The rows come from 4 hidden closed curves, with some noise, and rows from the same curve form a group. Each curve winds through 8 dimensions. The rows are also pushed far along 5 directions, which tell nothing about the answers.
In the rows, zero is written as 128.
Some rows, each with its group after it:
[157 149 165 170 112 153 125 114 167 149 159  83 152 115 112 133 179  89
 136 133 132 184 122 192 126  85] -> (0)
[113 122 123 118 120 129 129 113 127 157 128 112 133 167 145 198 132 126
 132 114 134 136 156 163 133 144] -> (0)
[128 171 161 150 111 134  93 116 128 104 139  74 157 113  57 145 175 141
 143  46 124 171 128 137 155 117] -> (0)
[158  87  91 157 125 157 137 151 174 148 119 132 144 119 223  84 136 112
 150 102 166 149 134 119 147  90] -> (2)
[172  65 103 153 116 129 151  98 132 120 108 145 127 125 182 101 143 116
 147 121 142 138 116 122 156 143] -> (2)
[ 92 216 145  95 133 111  98 141 102 108 116 158  72 108  36 137  94 146
 120  92 107  76 117 124 113 116] -> (1)
[154 138 156 144 174 122 148  78 112 147 134 155  81  92 141  83 128 140
 135 131 115 124  94 107 123  97] -> (3)
[101 170 142 103 100 164 161 144 122 172 155 101 117 155 125 150 165 148
 136 134 154 130 102 186 123 107] -> (3)
[148 156 126 146  95 154 101 120 132 132 128  83 159 148 106 122 178 117
 125  80 149 157  99 154 161  91] -> (3)
[164 112 112 176 110 152 103 132 164 181 121 135 177 129 227  86 145  70
 115  97 145 163 119 142 157  40] -> (2)
[149  47 131 169 114 123 116  70 125 123 122  64 221 136 166 175 154  82
 138 121 119 209 170 133 186 153] -> (2)
[111 145 137 107 106 141 159 171 144 131 158 104 129 128 116 120 131 145
 115 180 132 126 137 136  98 146] -> (1)
[ 93 167 117 129 154 123  81 181 126 133 117 179 116 137 109 123 122 101
 121  93 130 102 130 166  94  54] -> (3)
[121  99  87 108 152  90 102 115  96  51  86 141 121 126  61 124 105 144
 116 120 107 108 137  63 136 183] -> (3)
[ 91 136 137 130  89 138  66 160 146 124 144  91 206 141  79 192 105  96
 116 139 132 142 151 148 157 140] -> (3)
[121 193 154 126 137 135 101 178 151 150 149 154 109 168 108 142 143 124
 110 123 132 110 116 197  72  69] -> (0)
[146 111 116 177 121 133  55 159 160 130 109 149 181 156 155 144 123  59
 133  88 143 134 144 178 136  75] -> (2)
[157 108 114 144 100 129 105 110 127 105 107 138 130  95 137  98 117 125
 139  83 135 130 112  97 201 129] -> (1)
[144 119 128 125 117 111 101 107 110  64 100 127 104 104  87 141  84 114
 148 104 119 108 160 129 175 161] -> (1)
[143 107  99 115 170 113 128 148 130 103 101 198  63 133 156 102  85 148
 143 125 139  72 127 109 109 131] -> (0)
[ 73 135 104 128 107 110  65 157  92  69  87 105 183 150  27 182 128 106
 154  66 124 109 137 133 127 165] -> (2)
[141 111  94 156 170 117  73 164 160 127 105 217 112  87 171  60  56 100
 120 118 135  81 122  72 129  75] -> (3)
[153  81  90 104 135 140 213  88 125 167 118 137  80 124 231  90 127 150
 131 173 144 131 117  96 144 140] -> (0)
[125  64  78 165 108 162 120 119 165 148 117  67 199 105 176 137 126  69
 163 121 163 176 159 118 181 123] -> (0)
[149 111 151 109 119 130 192  93  94 122 141  95 116 145 145 118 185 175
 132 149 124 160 102 134 139 160] -> (0)
[123 132  85 124 152 133 101 165 170 149 112 175 103 138 162 130  71  91
 119 146 146  89 150 134 103  90] -> (0)
[ 90 121 130 107 117 140 171  97 123 151 142  84 121 123 106 202 122 129
 161 159 131 137 150 153 129 183] -> (0)
[144  93 111 123 164 133 178  67 108 139 112 115  91 119 174 120 137 134
 155 127 134 147 137 116 142 128] -> (0)
[115  89  86 139 160 141 141 125 138 134 125 107 143 127 139 124 134 126
 149 130 152 135 136 102 113 138] -> (3)
[132 199 175 112 113 143 160 125 115 150 143 134  97 102 115  78 147 136
 115 149 113 129  75 139 119  74] -> (2)
[132 112 165 150 119 151 148  91 133 165 165  83 158 115 141 154 139 137
 157 146 143 153 110 134 154 151] -> (3)
[116 125 114 150 137 127 119 148 142 177 126 146 134 153 154 153 142  99
 137 116 136 117 125 173  87 106] -> (0)
[121 117 122 118 156 124 154 137 120 111 135 147  96 135 105 118 148 161
 142 146 133 115 109 127  91 148] -> (1)
[158 139 145 109 120 132 144 124 144 112 133 121 102 123 154 114 127 151
 121 133 125 150 137 122 153 122] -> (2)
[108 119 130 142 116 110  89 163 105 104 110 152 163 153  96 149 130 113
 143 104 124 101 110 150 112 144] -> (2)
[133  53  90 167 121 104  42 136 123  61  83 108 206 143 110 170  93  64
 147  89 131 135 188 133 177 161] -> (1)
[ 78 159 119 127 138 138  75 165 149 160 138 120 170 146  92 175  88 103
 117 138 138 104 139 127 101 114] -> (3)
[ 81  69  42 108 143 125  97 147 123 128  91 116 175 193 137 198  87 105
 132 136 157  99 169 112 122 174] -> (3)
[137 129 158 116  97 138 155 128 121 106 151  89 128 150  97 158 171 163
 147 137 136 149 114 169 138 171] -> (0)
[137  90 108 119 111 155 159  97 133 171 125  88 154 160 202 159 132  87
 125 179 147 164 144 170 163 111] -> (0)
[157 145 123 150  74 156  94 136 155 133 122  99 146 126 146 122 138  90
 131  73 154 148 140 174 186  84] -> (1)
[ 85  84  79 146 131 135  67 166 139  95  97  93 190 162  90 208 104  67
 178 105 158 123 176 174 130 149] -> (0)
[161  59 127 155 143 117 152  71 102 102 112 119 126  95 158 104 137 129
 166 115 128 150 127 107 174 157] -> (1)
[ 82 154  84 118 129 138 103 179 133 132 106 133 147 169  96 148 133  96
 126 116 143 101 131 156  77 100] -> (2)
[ 92 126 120 115 131 150 173 162 154 179 157 115 129 156 167 164 150 153
 147 142 152 131 143 151  76 142] -> (2)
[166  91 108 149 135  94  57 103 116  85  82 186 123 110 132 116  62 111
 128  85 119  88 123  80 193 143] -> (3)
[127 110 117  90 134 127 162  98  92  97 114 121 101 137 110 127 129 143
 128 173 125 127 114 123 145 152] -> (1)
[ 83 161 134  89 134 125 171 167  97 116 139 126  83 138  79 139 137 179
 151 138 131  84 121 145  69 169] -> (1)
[107 147 135 127 102 141 110 126 126 104 145  54 186 140  47 160 176 123
 117 122 126 179 134 143 140 139] -> (3)
[137  47 116 110 128 123 189  91 110  73 126 104 111  90 129 119 108 162
 162 186 131 137 141  77 167 229] -> (1)
[100 125 131 142 136 147 139 170 144 154 158 118 163 130 138 113 164 125
 127 151 142 150 118 145  94  98] -> (3)
[145  96 131 142 158 109 158  65 105 130 119 137 100  73 153  96 119 140
 142 115 109 136 129  71 151 146] -> (1)
[108 166 151 127  82 134  70 140 119  69 119  80 181 130  22 167 130  90
 133 113 117 145 133 163 160 128] -> (2)
[107 129  95 114 175 103  84 132 109 133  96 180 113 165 124 155  71 112
 113 128 124  69 135 114 100 122] -> (3)
[124 137 101 125  94 118  90 133 111  67  94  97 135 125  59 145 132 129
 142  51 130 122 151 121 164 164] -> (1)
[162 192 121 122 108 138 122 143 127 123 104 166  71 106 127  42 141 139
 118  78 134 102  69 119 147  62] -> (0)
[118  82  90 122 159 102 106 161 125 110  97 151 151 177 168 149 112 119
 125 123 126 117 160 122 103 138] -> (2)
[105 163 143 107 136 123 136 122  91  97 124 128  85 121  56 142 140 157
 158 101 126 106 108 146 121 143] -> (1)
[107 124  77 129 141 140 104 152 152 132 112 105 149 158 127 150 123  86
 118 119 146 133 176 146 103 103] -> (1)
[ 96  78  94 138 156 129 145 172 131 183 122 172 154 181 212 142 120 100
 136 170 148  97 129 158  62 114] -> (2)
[113 123 109 143 118 138  79 159 144  87 123 114 157 144  64 162 143 117
 155  87 154 132 130 158 139 134] -> (1)
[117 211 151 117 108 131  78 162 122  92 114 141 123 120  43 109 121 102
 114 111 114 107  99 153 120  73] -> (2)
[152 140 150 137  81 130 110 136 117  86 135 108 155 120  86  96 181 138
 114 101 122 163  96 141 173 120] -> (3)
[147  73 128 110 136 106 159 112 123 110 123 145 125 123 177 121  97 148
 116 184 109 134 141  81 144 178] -> (2)

New rows, each followed by its group:
[175 121 112 117 162 118 141 115 127 107 107 170  82 121 175  48 115 143
  99 143 119 120 111  81 134  93] -> (0)
[155 131 184 111 105 106 200  53  89 129 157  90 103 102 118 124 169 184
 103 153  84 168 121 103 148 193] -> (1)
[125 120 139  99 148 137 180 108 131 135 149 141  82  96 142 110 100 150
 127 200 128 122 124 106 129 142] -> (3)
[108 198 121 103 175 129 115 157 134 132 127 189  62 135  78  97 125 140
 105 131 124  87  91 134  68  64] -> (1)
[158 150 172 118 109 127 188  77 126 167 159 123  86  96 153 109 155 174
 114 141 110 153  98 110 146 142] -> (0)
[134 108 155 152  90 134 150 103 107 144 142  99 176 133 132 138 182 120
 143 126 125 163  99 156 141 144] -> (2)
[147  63 130 149 145 117 174  68 140 120 135 127 118  70 150 125 116 141
 158 147 117 152 148  69 143 193] -> (2)
[117 130 105 126 174 119 144 150 152 146 120 210  64  97 155  94  79 136
 140 139 129  68 125  87  73 120] -> (2)
[ 66 104  64  90 155 138 171 168 147 172 131 123 118 155 168 158  95 136
 124 177 150  97 181 107  62 162] -> (1)
[171  90 132 128 130 142 204 109 138 160 152 115 110 148 216  95 168 137
 110 190 136 158 130 154 111 125] -> (1)
[163 143 155 110  87 125 138  91 118  90 136  93 118 124  85 132 152 144
 103 138 111 159 127 137 171 157] -> (1)
[114 178 157 116 141 103 131 134  94 133 132 145 106 149  78 131 165 151
 106 127  96 113  93 148  73 123] -> (0)
[140 152 170 117 102 142 157 117 127  86 150  91 118 111  65 128 160 147
 145 151 123 153 111 151 136 152] -> (2)
[114 149 128 122 124 134 110 144 117 132 124  98 153 187 104 170 167 105
 123 121 134 142 130 197 105 101] -> (0)
[145 138 161 152 114 157 138 110 148 132 150  65 150 125 127 151 184 120
 163  91 144 191 138 182 146 105] -> (2)
[121 150 143 127 158 107 125 121 112 151 121 163 115 136 143 121 130 123
 106 125 101 120 120 124  90  95] -> (2)
[151  93 102 157 141 153 169 121 154 179 130 154 116 141 214 101 154 102
 144 137 157 131 115 159  99  88] -> (2)
[ 84 179 144  93 132 162 174 143 137 182 169 106 101 140 111 155 134 159
 133 172 148 114 111 154  85 122] -> (3)
[158  80 122 122 115 134 174 112 147 151 137 136 128 138 211 121 123 130
 116 183 132 147 135 121 141 146] -> (2)
[149 106 128 125 115 150 204 127 136 183 149 133 121 157 218  93 177 138
 118 182 143 145  94 154 101 110] -> (2)
[ 97 109 129 104 103 160 182 117 137 177 166  86 143 158 149 192 158 148
 142 170 155 157 131 167 134 161] -> (1)
[ 93 159 115  63 173 125 171 141  97 138 119 174  42 140 144 119  86 183
 131 148 132  66 119 102  91 128] -> (0)
[148 118 115 122 152 108 156 110 131 139 114 179  60  77 183  79  69 140
 122 135 114  87 149  72 126 138] -> (1)
[130 115 147 121 141  83 131  86  81  77 125 129 123 109  57 127 140 182
 116 122  86 127 107  62 133 207] -> (3)
[189 145 171 150 145 126 153  97 137 148 139 177  76 116 175  74 152 126
 115 136 113 135  94 155 115  72] -> (2)
[183 144 170 173  99 138 116 109 140 151 139 137 141 120 168  94 174 106
 122  86 124 163  94 167 157  67] -> (2)
[180  97  98 180 154 152  99 123 168 137 116 138 145  96 180  49 103  99
 143 122 161 124  95  79 152  79] -> (3)
[152 167 149 115 100 139 168  99 114 158 138 105 112 126 145  91 180 147
  99 134 117 160  87 132 144  97] -> (0)
[175  98 103 139 135 129 135 135 139  95  99 155 107  95 186  43 119 136
 141 105 139 129 112  77 163 106] -> (2)
[100 178 158 105 113 153 161 124 125 172 160  93 122 115 121 134 138 131
 120 157 128 142 123 151 123 101] -> (1)
[ 83 171 145 144 128 145 106 172 138 170 162 103 166 159  86 169 174 135
 138  96 146 131 114 176  77 107] -> (3)
[150 125  89 131 123 136  91 153 159 116 105 141 134 148 147 112 108  86
 101 128 142 124 151 141 138  87] -> (1)
[163 106 143 172 141 141 140 104 140 156 134 128 154 115 184  84 157  84
 125 149 125 166 111 144 123  69] -> (2)
[141  79  94 124 146 120 110 118 122  85 100 138 142 119 132 100  84 106
 120 171 130 120 131  82 158 139] -> (3)
[119 175 127 134 144 118  89 131 123 110 112 134 111 111  77 121 134 140
 133  49 122 118 126 109 123 105] -> (0)
[ 80 154 156 104 133 125 162 154  89 142 143 110 134 161 105 158 170 161
 145 135 121 123 107 161  73 144] -> (2)
[161 156 149 124 111 145 140  76 118  93 121  91  96  79  95  97 140 140
 149  94 128 158 114 113 194 114] -> (0)
[127 170 164 135 110 142 107 157 139 142 141 120 137 136 134 142 144 124
 143  92 137 140 122 180 136  83] -> (2)
[159 119  86 133 152 139 123 136 178 153 106 170  96 122 217  87  94 102
 114 118 143 124 151 107 133  66] -> (2)
[125 136 133 100 136 105 155 110 117 145 128 167  78 112 139 128 100 169
 113 143 106  98 119  85 120 163] -> (0)
[185  59 111 187 117 118 100 110 148  76 113 110 163  87 144  89 139 110
 151  75 133 160 154  97 180 157] -> (1)
[138  81  95 163 126 135  96 154 162 113 118 122 153 132 152 143 113  96
 156  94 156 127 174 148 138 137] -> (1)
[109 123  91 153 120 143  81 162 142 140 101 123 157 151 128 160 123  68
 164  86 157 115 137 187 130  93] -> (0)
[162  92 174 137 121 115 200  72 109 121 153 111 114  83 151  98 174 190
 148 136 105 169 103  84 148 190] -> (2)
[ 88 159 102  68 120 120 152 161 102 129 111 150  85 156 109 141 107 165
 122 147 129  73 110 120 103 157] -> (0)
[112 180 122 129 137 133  61 185 170 114 119 138 146 128  98 130  95  90
 111 108 129 123 154 132 113  67] -> (2)
[216  90 116 162 156 124 112  90 148 113 105 190  94  97 209  33 108  89
 101 138 124 139 113 107 178  52] -> (3)
[ 99 147 147  85 158 109 145 133 129 112 138 138  91 128 100 169  87 158
 123 169 105 113 160 110  93 166] -> (2)
[172 115 107 145 151 119 116 110 126  81 102 165  85 107 127  68 145 119
 128  90 127 134 120 123 149  87] -> (3)
[117 160 139 130 141  93  71 144 120  67 107 157 106 115  17 152 101 116
 135 109 101  90 128 134 102 153] -> (0)
[127  95 101 142 133 147 103 149 155 121 119 121 145 144 154 157 108 106
 164 105 164 128 157 153 148 123] -> (0)
[143 164 127 137 104 149 114 154 151 167 125 149 117 125 161 101 124  98
 123 123 143 116  98 164 139  61] -> (0)
[104 154 128 145 131 128  79 149 143 135 126 104 175 146  85 164 135  77
 114 126 120 144 143 164 102  94] -> (0)
[ 80 166 130  81 119 155 172 134 117 153 150 103 105 138  95 153 142 155
 130 166 141 126 109 146 114 131] -> (1)
[170  55  94 164 110 128  92 112 125  74  92  91 189 138 148 117 150 100
 149  84 145 169 139 117 198 140] -> (0)
[122 140  94 105 195 101 115 140 124 121  88 196  77 150 147 109  84 111
 102 143 110  86 146 108  70  85] -> (2)
[185 163 161 145 125 132 102 121 137 118 131 164 104 114 133  60 141 108
  91 129 117 141  90 150 153  45] -> (3)
[119  90 104 118 142 151 188 116 147 149 135 112 121 115 173 117 123 123
 145 187 144 143 142 109 113 140] -> (2)
[107 109  98 139 169 135 122 152 153 150 130 160 123 123 164 121 123  96
 127 129 140 133 161 145  99  72] -> (3)
[ 58 175 129  94 129 152 181 156 115 197 159 106 115 151 123 155 163 163
 134 141 144 117 111 155  68 121] -> (1)
[119 114 133 138 120 118  82 143 131 101 118 131 164 160  95 188 116  93
 135 126 125 125 152 172 124 144] -> (2)
[ 97 122 129 128 137 120 113 142 113  84 120 101 158 130  62 157 135 122
 152 128 120 132 140 129 108 158] -> (2)
[149 111 145 188  64 145  88 108 146 143 137  54 214 133 117 179 189  84
 155  60 141 197 134 191 191 128] -> (0)
[162 151 118 135 115 135 138 120 145 147 118 158  77 113 155  92 138 137
 132  89 139 115 102 132 142 100] -> (0)
[171 165 212 123 113 134 196  94 139 134 182 122  78  92 117  99 174 182
 118 168 104 163  93 137 118 142] -> (2)
[110 116  97 121 126 102 113 129 124 142 106 145 137 146 122 161 109 107
 107 142 108 111 138 117 110 155] -> (0)
[144 131 126 120 132  99  85 109 129  55  96 137 121  87  76 117  79 122
 117 108  97 128 152  64 169 151] -> (2)
[150  72 119 131 125 123 139  70 119  86 106 105 145 102 129 133 105  99
 140 161 118 157 151 101 180 163] -> (2)
[145 114 112 146 165 116 140 112 151 152 132 181  88  80 168  76 117 146
 117 113 122 122 128  67 119 112] -> (3)
[106  99 147 123 147 124 160  70 111 128 153  76 148 112  94 178 136 143
 140 167 113 166 150 110 132 187] -> (3)
[ 81 107 111 120 154 118 124 166 108 142 131 141 148 184 127 170 141 131
 131 144 135 109 133 162  74 139] -> (3)
[172 104 141 164 148 136 158 112 143 133 146 141 118  78 171  38 168 134
 128 132 128 167  98 101 139  88] -> (3)
[172 115 103 141 137 136 116 131 141 133 112 167 105 142 172  83 116 129
 125 121 152  99  94 118 140 103] -> (3)
